The rows are grouped in 4 ways, from coarse to fine. Each group lies inside one group of the grouping before and may be the whole of it. The rows also spread widely along 18 directions, which tell nothing about the answers.
Known rows, each followed by its group in each grouping:
-70  -22  -134  106  -68  -111  -14  45  30  -19  -78  90  -171  104  -51  -161  130  18  63  -62  -86  -53  -217  -34  -101  42  -76  -151  3  158  17  -45  74  39  -45  -3  53  7 : Q586 Q250 Q130 Q81
149  -30  -153  -1  -83  -303  -72  213  192  26  121  -443  -229  -167  -192  -167  -112  162  297  104  -59  -157  166  157  173  323  -182  -330  182  -130  -47  -205  -92  30  114  -41  -40  -283 : Q586 Q680 Q907 Q712
-405  104  -89  115  16  100  -147  -243  -228  -192  -31  -67  169  51  29  62  127  -155  -206  -49  38  139  -53  74  -113  -45  72  122  86  -188  55  135  50  -159  -29  124  164  176 : Q432 Q598 Q621 Q122
-257  91  -117  239  -219  -7  250  -195  49  11  92  -149  -169  178  91  74  31  -117  -99  172  155  10  -225  -2  9  136  -137  -75  313  -28  -135  -138  13  -158  6  185  103  -49 : Q432 Q598 Q621 Q769
57  -33  -181  133  -134  117  -54  93  272  147  -150  -220  -277  22  40  -45  -38  -149  -67  32  32  -218  336  80  -7  -63  14  -59  -205  102  -14  58  -232  -137  11  -142  -112  196 : Q432 Q873 Q476 Q758
-344  285  59  88  -32  126  -89  -90  2  94  27  -260  142  182  370  -242  -139  -266  180  -37  -219  99  -315  35  -504  55  -264  13  -3  194  -148  41  137  -149  -222  206  -15  19 : Q586 Q680 Q857 Q711
47  -71  78  -102  86  164  -303  13  83  -44  68  261  -108  261  -151  2  228  -164  101  -245  -62  86  -33  -23  -72  145  315  76  68  68  293  174  93  -50  -1  -127  431  146 : Q586 Q680 Q318 Q199
-208  -116  -47  268  259  121  -179  -132  -155  -109  107  -84  196  -56  -37  -4  21  -235  -183  21  -33  -24  10  -59  101  95  175  36  29  -244  235  123  -72  187  3  -35  -52  -53 : Q432 Q873 Q106 Q20
-153  -171  125  114  -219  170  242  39  117  73  -27  -322  -84  233  -109  282  178  -77  61  50  144  19  311  -17  -72  -96  -447  305  128  108  -311  -156  140  48  45  104  303  174 : Q586 Q680 Q318 Q611
-61  57  -253  234  -63  194  -59  -82  -146  -145  278  -43  91  44  182  0  106  -206  -233  442  175  195  -8  -281  146  310  191  291  205  -129  -27  -161  -117  61  -209  -14  -1  89 : Q586 Q680 Q907 Q700
42  -80  133  18  -19  7  -40  63  -193  -219  21  36  109  -110  -135  -209  161  128  79  -182  -264  -112  107  87  -133  -231  -23  124  -179  78  95  20  -31  298  177  -26  -128  73 : Q586 Q680 Q857 Q711
-225  81  -43  94  -13  12  47  -162  -166  -96  -67  56  -124  -32  -148  117  15  -14  -187  -34  194  -45  101  227  4  -102  66  -90  -157  -116  28  263  -62  -161  200  -10  -4  72 : Q432 Q598 Q621 Q769
-190  -41  73  -5  63  89  161  -94  188  101  -264  -62  39  135  -51  -4  -153  137  -97  58  -67  132  -10  61  84  -125  0  -24  -68  242  -349  -136  -87  -177  -303  -135  -125  134 : Q432 Q873 Q476 Q758
-40  92  222  -15  18  291  4  -370  -132  -196  357  347  -38  181  -129  18  88  -171  -102  -53  57  170  -79  109  83  83  479  50  106  -107  200  236  -164  -97  134  60  186  55 : Q432 Q598 Q621 Q769
-1  191  -19  195  -154  -144  -21  344  41  -27  -387  -42  -368  67  -261  -311  -21  345  283  -162  -369  -83  -114  206  108  134  138  -40  160  144  78  62  -87  71  -143  -252  -57  149 : Q586 Q680 Q857 Q711
20  -64  129  69  -63  140  -70  -93  -31  -148  298  36  18  64  -329  169  -15  44  -30  8  -124  9  294  -134  234  232  86  156  125  -81  -312  -108  118  355  197  166  107  -180 : Q586 Q680 Q318 Q611
30  -90  2  59  -212  123  224  -1  34  -153  350  89  -159  279  84  -96  148  151  -24  115  -127  189  -126  -258  -88  -18  -165  133  97  216  -128  -212  63  230  -237  53  103  -54 : Q432 Q873 Q476 Q758
-318  -4  -169  291  -157  -75  298  -165  -68  -132  -285  35  -120  32  -67  -73  79  74  -211  -4  -51  0  -112  42  1  -178  -137  -16  -120  186  -298  -84  -108  -82  -78  182  -165  168 : Q586 Q680 Q907 Q712
-44  -92  -190  54  -87  -37  166  -35  -40  -154  75  47  -184  29  25  -256  240  235  -33  18  -125  49  -20  -52  -86  -33  -52  -221  142  -12  166  -127  -41  60  -84  -19  114  60 : Q432 Q873 Q476 Q758
88  184  -66  -127  23  140  94  -218  83  -20  330  398  -232  81  -50  -160  -52  127  84  -63  -283  116  135  -196  12  465  233  -320  295  -52  26  -221  81  -78  141  306  345  -126 : Q432 Q598 Q621 Q769
82  -75  -68  -175  -128  -196  133  44  142  -204  47  -81  -211  90  -131  23  100  112  60  -99  90  114  -73  178  118  102  50  82  205  -20  128  -140  -197  -415  -43  22  323  42 : Q586 Q680 Q318 Q199
177  -168  -1  -138  -163  45  123  109  96  -224  -21  134  9  20  -20  -243  156  461  -66  -195  -481  -61  180  -152  -49  -283  76  190  -19  269  -64  -348  -43  271  -60  -55  -61  146 : Q432 Q598 Q621 Q769
36  -12  107  -51  114  -51  -149  -56  -145  -50  17  46  158  -124  -176  -146  104  -7  121  3  4  -82  -65  174  29  27  170  -158  57  -86  161  11  -19  91  204  -153  -56  -9 : Q586 Q250 Q130 Q81
-232  -73  142  138  100  33  -108  -119  -186  -136  86  -43  70  51  -256  140  54  -190  -29  -31  153  88  -21  156  30  -61  -58  103  -195  -49  -55  263  9  68  72  13  8  -36 : Q586 Q680 Q907 Q712
43  -114  -65  337  -1  92  6  46  -69  103  -215  329  -217  -15  -256  -44  274  -159  26  -33  -11  -243  166  -92  44  -19  28  -83  -176  163  87  29  52  319  298  -77  -56  204 : Q586 Q680 Q318 Q611
-390  56  -71  118  94  -131  -42  91  98  -114  65  -199  -94  320  74  196  -307  11  -162  -158  -48  167  -454  -45  -26  187  -82  243  50  31  -57  162  112  -205  -413  31  149  -299 : Q432 Q598 Q621 Q769
25  -238  -51  -66  -85  -78  -98  -257  -66  -277  114  -36  178  -205  -318  -117  277  178  -77  -19  -150  -90  279  53  198  -54  130  -208  151  -162  -159  -285  -43  235  322  140  -5  -15 : Q586 Q680 Q907 Q700
-142  -118  49  308  128  21  457  61  -75  22  -90  -70  -44  -65  58  -89  -83  -24  -15  -76  -142  -120  43  -30  -144  -203  -396  103  -253  138  75  -63  -138  114  9  124  -218  0 : Q432 Q873 Q476 Q758
-193  16  41  12  348  -49  -464  -29  -208  -159  -137  126  235  -145  -322  68  -38  -54  -52  -344  -199  -58  76  120  83  57  297  28  -113  -232  247  241  120  66  202  -43  66  -38 : Q432 Q598 Q621 Q769
84  -254  -139  453  -28  -96  81  116  -28  -122  -43  96  -241  58  -149  -172  288  -210  -51  125  130  -96  -335  6  295  -11  200  105  -9  98  382  52  -378  189  -101  -291  -208  115 : Q586 Q680 Q318 Q199
-67  -245  29  -53  -68  78  67  -231  -124  -172  260  -259  116  -129  -139  -118  251  217  -101  215  117  -26  334  144  28  -163  -21  -256  90  -203  -112  -34  -87  278  171  -118  -57  -18 : Q586 Q680 Q907 Q712
-553  160  232  89  364  211  116  -209  -321  -58  -38  -54  146  65  -116  93  -230  0  -43  -100  13  298  77  212  -152  74  -64  53  -99  -183  -57  431  48  -140  -153  78  143  13 : Q586 Q680 Q318 Q199
-52  -68  56  139  312  122  516  -72  -184  -12  36  344  -158  -12  16  -23  -31  -72  -112  35  216  100  -26  30  -27  11  39  74  -247  50  341  173  -295  -191  -14  -57  -3  94 : Q586 Q680 Q318 Q611

New rows, each followed by its group in each grouping:
46  70  -31  -61  -89  -195  -87  25  -28  -142  113  55  -52  36  -210  73  18  162  35  70  56  31  -205  17  201  286  155  -22  265  -51  -95  -169  124  -18  91  -44  115  -192 : Q586 Q680 Q907 Q712
-225  -75  18  150  65  94  -158  -215  -51  -146  431  21  -38  181  -157  115  -47  -250  -69  -6  10  163  -16  -127  7  213  -107  -16  -131  -31  -237  164  117  187  -24  275  116  -296 : Q586 Q680 Q318 Q199
13  -42  43  -190  -71  -127  -168  164  -51  -144  -151  -104  -53  -1  -288  135  182  204  110  -156  62  28  178  238  20  -113  -48  62  46  -86  107  23  126  -125  127  -182  288  139 : Q432 Q873 Q106 Q20
162  10  -103  87  119  45  29  161  -77  -112  209  213  -107  -24  -239  63  36  -5  136  117  -98  265  270  -286  312  423  -12  271  160  -101  122  -313  -28  70  -48  135  280  21 : Q432 Q598 Q621 Q769
-71  69  -134  173  -287  131  498  77  125  144  -43  -325  -193  88  183  101  17  60  9  270  101  -43  300  -140  -66  178  -376  192  354  37  -271  -411  16  -116  3  165  194  160 : Q586 Q680 Q318 Q611
-90  211  -186  238  103  -174  -129  10  -83  88  -226  306  -194  -95  -316  -60  -162  105  0  167  -18  -12  -131  -2  332  308  192  -358  -58  41  -174  -33  62  71  28  -140  -257  -108 : Q432 Q598 Q621 Q769
-21  -43  67  61  7  -61  -189  71  -171  -152  196  -63  7  46  -45  -77  203  -159  149  -96  51  -41  -209  123  -166  2  -25  70  15  -71  337  192  60  131  123  -95  107  -67 : Q586 Q680 Q318 Q611
-232  15  112  47  201  -53  249  57  -158  44  -331  113  -96  -59  -162  -234  -22  327  156  -209  -209  -18  34  202  -225  -162  -199  -265  -202  148  28  148  67  64  -8  -107  -65  86 : Q586 Q680 Q318 Q199
-31  -365  -135  -22  269  -112  57  -79  264  -96  232  -48  -60  69  -123  55  -97  64  -206  -39  -19  49  -43  -127  310  198  148  -115  96  -88  111  -143  -179  -57  -161  -38  115  -301 : Q432 Q598 Q621 Q769
71  -121  -297  -96  -206  -123  -168  124  34  -205  224  -330  -40  -98  1  -117  163  315  -66  141  -75  -81  283  -102  9  130  -63  -90  215  -166  -90  -243  73  203  34  -69  100  -118 : Q586 Q680 Q857 Q711
-75  20  -69  89  -59  -100  -272  26  -63  -116  -40  -76  116  -44  -56  -172  44  -26  17  16  -147  -53  -139  31  -32  -43  7  -10  -134  118  -144  -38  29  160  -25  -57  -232  -20 : Q586 Q680 Q857 Q711
168  17  -19  -132  -45  54  57  47  23  40  170  -77  -159  -77  -14  -188  75  94  177  62  25  -106  284  109  -122  113  -15  -234  71  -80  156  -24  -76  -12  195  -81  120  23 : Q586 Q250 Q130 Q81
137  -202  -33  239  16  -76  -186  127  157  -4  329  -144  0  134  -40  -231  32  -146  192  299  -128  110  -358  -230  249  216  -70  -55  128  163  -29  -291  -57  423  -326  -179  -228  -267 : Q432 Q873 Q106 Q20
61  128  172  -131  -190  245  215  -153  -134  -28  176  71  -42  19  -28  12  82  94  5  248  222  95  292  136  -103  -107  -2  30  -96  85  -242  4  -55  -44  162  -61  -19  178 : Q586 Q680 Q907 Q712
31  -362  98  -127  238  -227  35  142  -180  -315  238  -61  120  -11  -289  72  255  97  132  -23  169  284  -120  73  159  4  -156  227  81  -147  349  -70  -59  29  -106  -152  296  -103 : Q586 Q680 Q318 Q199
107  172  -101  -204  -146  55  33  31  76  -104  148  86  -227  122  142  -101  -1  171  -18  -33  -43  79  6  22  -141  121  185  -13  118  16  149  -22  -45  -295  -67  -58  233  62 : Q432 Q873 Q476 Q758
85  128  11  -70  -232  -85  215  -148  151  -133  137  -127  -7  -76  146  -234  -236  58  -2  -63  -253  -136  -65  116  -91  -38  -18  -13  -100  205  -303  -265  -259  -186  101  310  -305  -126 : Q586 Q680 Q907 Q700
-174  15  125  249  -108  145  133  57  120  -3  -38  -191  -152  357  52  169  -15  -338  -5  -62  133  65  -256  95  -16  38  4  488  97  133  80  165  -164  -243  -208  -22  169  157 : Q586 Q680 Q318 Q611
-121  63  239  -74  -42  57  219  -108  -90  71  -165  180  -150  128  -292  160  184  151  115  -99  181  -29  38  239  -59  12  30  -147  216  -3  1  77  211  -136  326  -70  352  141 : Q586 Q680 Q907 Q712
-88  -29  46  224  19  64  125  -50  -138  -130  243  2  134  68  -126  63  45  -23  11  240  -57  232  -73  -231  262  226  -81  266  304  -66  -119  -334  35  250  -113  124  48  -82 : Q432 Q598 Q621 Q769
-11  -5  36  8  -23  -7  -38  -165  -88  -63  195  214  170  31  29  -101  50  18  -71  157  -34  -1  -279  -156  -64  7  38  -98  -67  213  -267  -199  171  250  55  6  -220  -174 : Q586 Q680 Q907 Q712
126  348  -128  82  -203  30  141  132  -57  -78  171  210  -424  117  184  -211  -38  -18  103  -10  -50  -11  -177  -3  -193  288  131  57  38  94  263  108  -115  -214  17  57  109  33 : Q586 Q680 Q857 Q711
70  -216  -286  223  -17  149  -25  -107  71  -73  40  -120  41  -100  87  -77  262  -267  -250  188  80  -123  236  -126  195  33  252  81  163  -180  286  -211  -335  -22  48  -62  -6  254 : Q432 Q873 Q476 Q758
92  -93  -205  73  53  -227  -56  223  -86  -159  -120  -76  -7  -186  -131  -122  85  149  -6  98  11  -34  2  39  213  81  93  81  27  -66  182  -150  -176  29  -59  -244  -120  46 : Q586 Q680 Q318 Q199
-258  -388  -335  122  7  -89  65  58  52  53  -173  -413  182  10  198  102  349  14  -253  259  286  -89  10  -185  -108  -134  -333  27  207  -38  -26  -319  172  77  -134  -224  120  116 : Q586 Q680 Q318 Q611
249  -49  131  -52  143  -102  242  297  -118  -92  63  12  -216  -184  -181  -107  -88  353  143  -97  -39  -162  196  215  71  -9  49  -28  -83  -113  450  113  -198  93  199  -307  -66  -105 : Q432 Q873 Q106 Q20
60  -121  95  94  -203  163  129  -28  87  -140  168  81  -30  199  -25  77  100  117  -198  -51  -156  -134  -15  -172  92  -67  201  300  189  115  -64  -172  13  281  78  -29  16  -16 : Q432 Q598 Q621 Q769
-99  455  120  101  -208  333  7  -179  -280  -122  314  26  103  149  301  -29  19  -356  41  179  93  189  -170  17  -255  217  161  403  214  -64  65  80  -27  -194  34  205  127  182 : Q586 Q680 Q907 Q700
-24  -124  -86  47  -92  -147  -212  44  210  -25  49  -83  -31  159  -137  -30  38  77  62  9  -203  4  -202  -160  126  135  -82  -140  174  151  -255  -303  221  209  -120  -7  33  -205 : Q432 Q873 Q106 Q20
-243  -427  197  113  -7  143  513  -155  126  -61  38  -104  -24  303  49  -77  289  120  -87  -156  -105  24  -166  -10  -167  -397  -236  65  172  190  118  -107  -73  138  -154  -17  174  109 : Q432 Q598 Q621 Q769
-171  -72  88  120  159  86  -37  -86  -42  -137  127  -171  118  22  -164  72  -29  -86  -20  -150  -146  3  105  7  116  242  131  173  263  -247  117  13  -33  49  80  152  224  -85 : Q586 Q680 Q907 Q712
97  -111  -163  -309  -184  -345  -443  54  -49  -207  -61  -91  205  -199  -181  -103  344  184  141  -127  -108  -126  84  86  -156  -167  -181  -189  -28  33  -152  -325  324  105  309  20  81  -8 : Q586 Q680 Q318 Q611
-53  4  -320  158  -257  -54  78  14  -151  -148  51  -275  -139  -78  3  73  246  18  -183  446  458  41  153  84  179  98  3  61  224  -245  12  -75  -175  -119  1  -185  44  176 : Q586 Q680 Q318 Q199
116  -19  40  -40  -123  59  -150  -172  4  -138  334  -12  96  -50  -133  127  4  -34  -124  39  -25  -162  188  -56  143  123  181  -8  123  -153  -147  -165  71  177  367  124  -1  -209 : Q432 Q873 Q476 Q758
-62  85  -26  70  -69  26  -82  -23  -15  -80  71  133  -241  133  -94  31  -11  -16  -99  -103  43  -103  -80  75  -33  118  215  -42  -69  23  50  263  16  -39  120  -59  73  -66 : Q586 Q680 Q857 Q711
325  -5  196  -144  84  69  102  75  -84  -98  505  146  -109  -3  -98  -147  61  3  308  119  42  187  57  42  67  179  44  34  72  -55  372  -63  -177  51  80  -95  133  -96 : Q432 Q598 Q621 Q769
84  239  -280  -317  -306  -214  -37  -107  -32  -49  -70  96  -90  -210  19  -97  38  249  -10  182  138  -26  210  123  -178  -53  -166  -374  -222  153  -474  -286  134  -296  249  108  -99  61 : Q586 Q680 Q318 Q611
-270  234  -76  156  74  -5  -10  77  -260  -11  -223  119  69  87  -63  325  -59  -53  -180  240  339  196  -194  -54  122  226  57  350  46  -17  -141  31  179  -214  -131  -153  91  116 : Q586 Q680 Q857 Q711
99  229  103  166  -51  54  292  -42  38  198  -38  249  -186  30  -30  -90  -144  -21  142  123  -57  -122  -138  -18  59  211  51  -173  109  173  -74  -207  -4  -17  181  33  -147  -43 : Q432 Q873 Q476 Q758
55  232  102  -172  -266  158  47  109  171  62  120  -15  -215  292  93  -106  -49  232  204  7  -194  91  8  -51  -220  192  -23  41  224  242  -244  -126  193  -44  -119  -24  244  29 : Q586 Q680 Q857 Q711
-213  -40  120  265  -168  -144  369  -45  -95  -132  -76  31  -147  226  -96  -131  241  1  162  -63  -35  102  -556  111  -76  -113  -252  65  193  220  36  -97  -12  -5  -99  110  72  62 : Q586 Q680 Q907 Q712
-62  135  -94  -144  -32  44  -287  103  -6  54  -92  -209  72  -20  119  -129  27  34  106  99  -8  83  144  95  -250  -76  -121  -78  -117  52  -58  -2  109  -116  -139  -207  -1  170 : Q432 Q873 Q476 Q758
-125  152  220  -195  257  218  33  -58  -229  79  -108  395  33  77  -145  72  75  140  85  -53  94  219  117  99  -156  -1  129  -47  -34  9  169  177  217  -136  67  -215  298  224 : Q432 Q598 Q621 Q769
221  10  -97  -34  -75  64  -277  -39  -179  -232  205  131  81  -173  -180  -109  306  -176  110  63  -30  65  310  -34  96  140  171  131  24  -139  161  -164  -96  62  261  116  138  199 : Q586 Q680 Q907 Q700
-213  -74  -9  155  143  189  442  -149  91  -24  -158  176  -62  119  43  -62  -55  141  -208  -236  -336  -7  66  -161  -7  19  113  118  162  82  75  -177  -120  -90  -95  197  150  148 : Q432 Q598 Q621 Q122
-13  -101  174  129  -51  -5  273  7  -49  -140  204  -28  -107  102  -123  166  -77  -39  -87  23  173  -19  -92  82  78  -81  -98  277  -197  113  -90  99  -148  43  62  5  -116  -148 : Q586 Q680 Q907 Q712
-216  38  1  -147  67  -6  -77  -125  -127  -31  305  -329  151  -22  124  -53  -7  88  39  177  155  80  5  110  -240  140  -157  -267  190  -231  -40  50  186  7  21  -66  132  -223 : Q586 Q680 Q318 Q199
-68  6  -170  -140  6  57  35  -169  -134  -195  99  254  -29  6  -7  175  57  183  -430  105  271  43  93  -49  36  45  332  24  -74  -81  -62  77  20  -169  80  -117  105  16 : Q586 Q680 Q907 Q712
-22  -120  -182  103  30  179  11  -181  -82  -17  414  109  -65  -10  136  143  70  -214  -294  189  239  -108  254  -261  -140  51  -116  -134  -238  -74  -22  36  118  182  249  118  19  -175 : Q432 Q873 Q106 Q20
-160  -145  -129  169  44  -173  235  -79  -14  -138  17  -84  -17  -43  -174  -103  53  153  19  43  -154  92  -58  -87  184  189  -178  -106  241  -47  -132  -344  -37  66  -66  224  63  -117 : Q586 Q680 Q907 Q700
176  -62  157  -115  64  72  10  -2  -100  -218  189  110  51  6  -83  -282  192  293  88  -52  -220  34  -99  80  104  73  454  -43  416  -164  474  -68  -131  168  17  -290  128  32 : Q432 Q873 Q106 Q20
84  -244  24  -156  -105  -304  -132  304  102  -32  -123  -94  -31  178  -163  24  383  244  209  -150  33  -150  -373  32  -67  -17  -86  -12  410  78  251  -220  347  125  67  -344  372  -47 : Q586 Q250 Q130 Q81
-11  -264  57  -40  137  5  215  -210  -302  -230  2  292  195  -179  -282  226  322  60  -261  -4  273  -48  221  32  149  -169  117  125  -36  -163  129  -97  -16  45  420  -3  129  124 : Q586 Q680 Q318 Q611
169  -273  -156  59  -228  -71  173  202  116  -258  284  -261  -149  119  160  -95  284  -11  -30  -87  -50  -134  -78  -118  -84  -11  -96  347  264  -32  391  -202  -192  47  -28  38  256  4 : Q586 Q250 Q130 Q81
37  -108  -27  57  129  66  36  181  154  167  6  -53  -96  153  143  58  22  -113  21  10  83  -96  -93  -121  -93  124  -20  56  109  61  303  -52  76  -41  -54  -232  179  -10 : Q432 Q873 Q106 Q20
42  -203  -167  277  129  -215  8  199  -281  -312  -34  201  46  -156  -178  -97  184  250  -221  17  -91  -122  -234  -130  293  -45  248  191  32  -93  395  -76  -100  418  2  -310  -241  -77 : Q432 Q598 Q621 Q769
109  -163  36  -136  -124  -179  207  -31  59  -224  363  -147  -9  -79  -32  -77  -69  214  22  -106  -169  -118  85  0  -94  -70  -290  -28  -106  80  -215  -250  -20  146  196  261  -86  -347 : Q586 Q680 Q318 Q611
103  -155  146  -241  174  7  374  -291  238  112  185  276  32  -30  -77  -92  -174  228  12  -91  -224  -109  98  -127  -7  141  -11  -415  31  200  -313  -422  72  23  258  249  1  -310 : Q586 Q680 Q318 Q611
-125  -285  78  57  91  -180  -162  -191  -15  -199  20  98  88  82  -165  48  160  -94  -270  -175  168  -189  -514  231  118  -296  343  -100  -116  19  260  246  -105  40  135  -286  -176  -153 : Q432 Q598 Q621 Q769
-48  -242  223  87  -70  -111  168  89  194  -79  159  -367  -169  212  -229  -104  -9  139  211  -30  -78  41  -202  206  150  -7  -159  -16  169  95  -54  5  -173  133  -184  -137  4  -198 : Q586 Q680 Q857 Q711
5  13  69  -69  -80  -2  -204  54  -200  -162  267  189  -175  163  -185  -139  303  140  206  -25  7  138  -133  44  -187  47  -7  -159  22  33  143  208  255  262  42  -165  241  -55 : Q586 Q680 Q907 Q712
219  -176  -26  142  -80  -281  238  -147  58  -226  321  318  -449  16  -438  -331  241  5  288  -69  -122  46  -274  95  329  267  57  -449  180  28  230  -173  -300  45  200  243  109  -212 : Q586 Q680 Q857 Q711
97  43  -389  3  -218  50  13  -60  16  -220  205  30  -298  -64  67  -68  105  150  -281  52  -9  -100  346  -92  38  159  236  -107  100  -216  128  -52  -151  -106  134  74  151  43 : Q432 Q873 Q476 Q758
95  281  -6  -18  119  -23  174  324  -261  -164  263  -62  -135  -148  117  -220  -238  296  211  -51  -234  46  131  0  -193  330  -60  184  50  -174  354  73  -56  37  -15  11  66  -168 : Q586 Q680 Q907 Q712
157  255  349  -100  19  -166  -205  282  -84  177  -131  -31  1  -30  -304  -132  -88  160  575  90  -30  10  -228  331  41  93  -62  -188  82  121  10  -24  199  114  95  -413  -145  -79 : Q432 Q873 Q476 Q758
56  200  -248  -212  -118  -108  -317  -43  -51  -90  241  -184  119  -202  117  -124  -54  262  -55  173  -87  -133  152  -46  -79  270  127  -342  268  -268  -108  -238  234  70  205  -33  -6  -249 : Q432 Q873 Q476 Q758
-243  -152  160  -42  236  15  24  -167  -51  -123  170  -113  228  81  -84  53  -34  86  -72  -94  -79  109  -146  26  11  41  23  -34  206  -161  62  -15  93  48  -62  -1  156  -209 : Q432 Q873 Q476 Q758
-29  70  -215  -43  -93  -64  -205  31  144  -59  39  -211  -65  -16  19  -83  -72  70  -38  -17  -141  -91  118  -15  3  245  99  -89  137  -65  -109  -112  12  -94  8  43  79  -77 : Q586 Q680 Q857 Q711
76  -62  191  47  -24  110  194  87  144  70  -91  191  -177  139  -297  165  -81  214  -14  -144  -158  -180  197  -86  169  127  122  124  68  177  -211  -113  110  183  206  -37  96  -45 : Q586 Q680 Q857 Q711
-289  -195  89  155  -27  96  97  -177  -51  -79  -90  -52  56  186  -19  154  281  -143  -219  -164  143  -122  -166  110  -117  -283  37  139  113  -26  212  136  35  -23  133  -66  176  162 : Q432 Q598 Q621 Q122
-107  -5  260  -39  -250  97  270  -186  180  -54  6  -105  -16  274  114  -188  46  77  35  -161  -202  -60  -317  180  -214  -222  38  37  167  297  -154  -79  -100  -101  -46  53  -13  74 : Q586 Q680 Q857 Q711
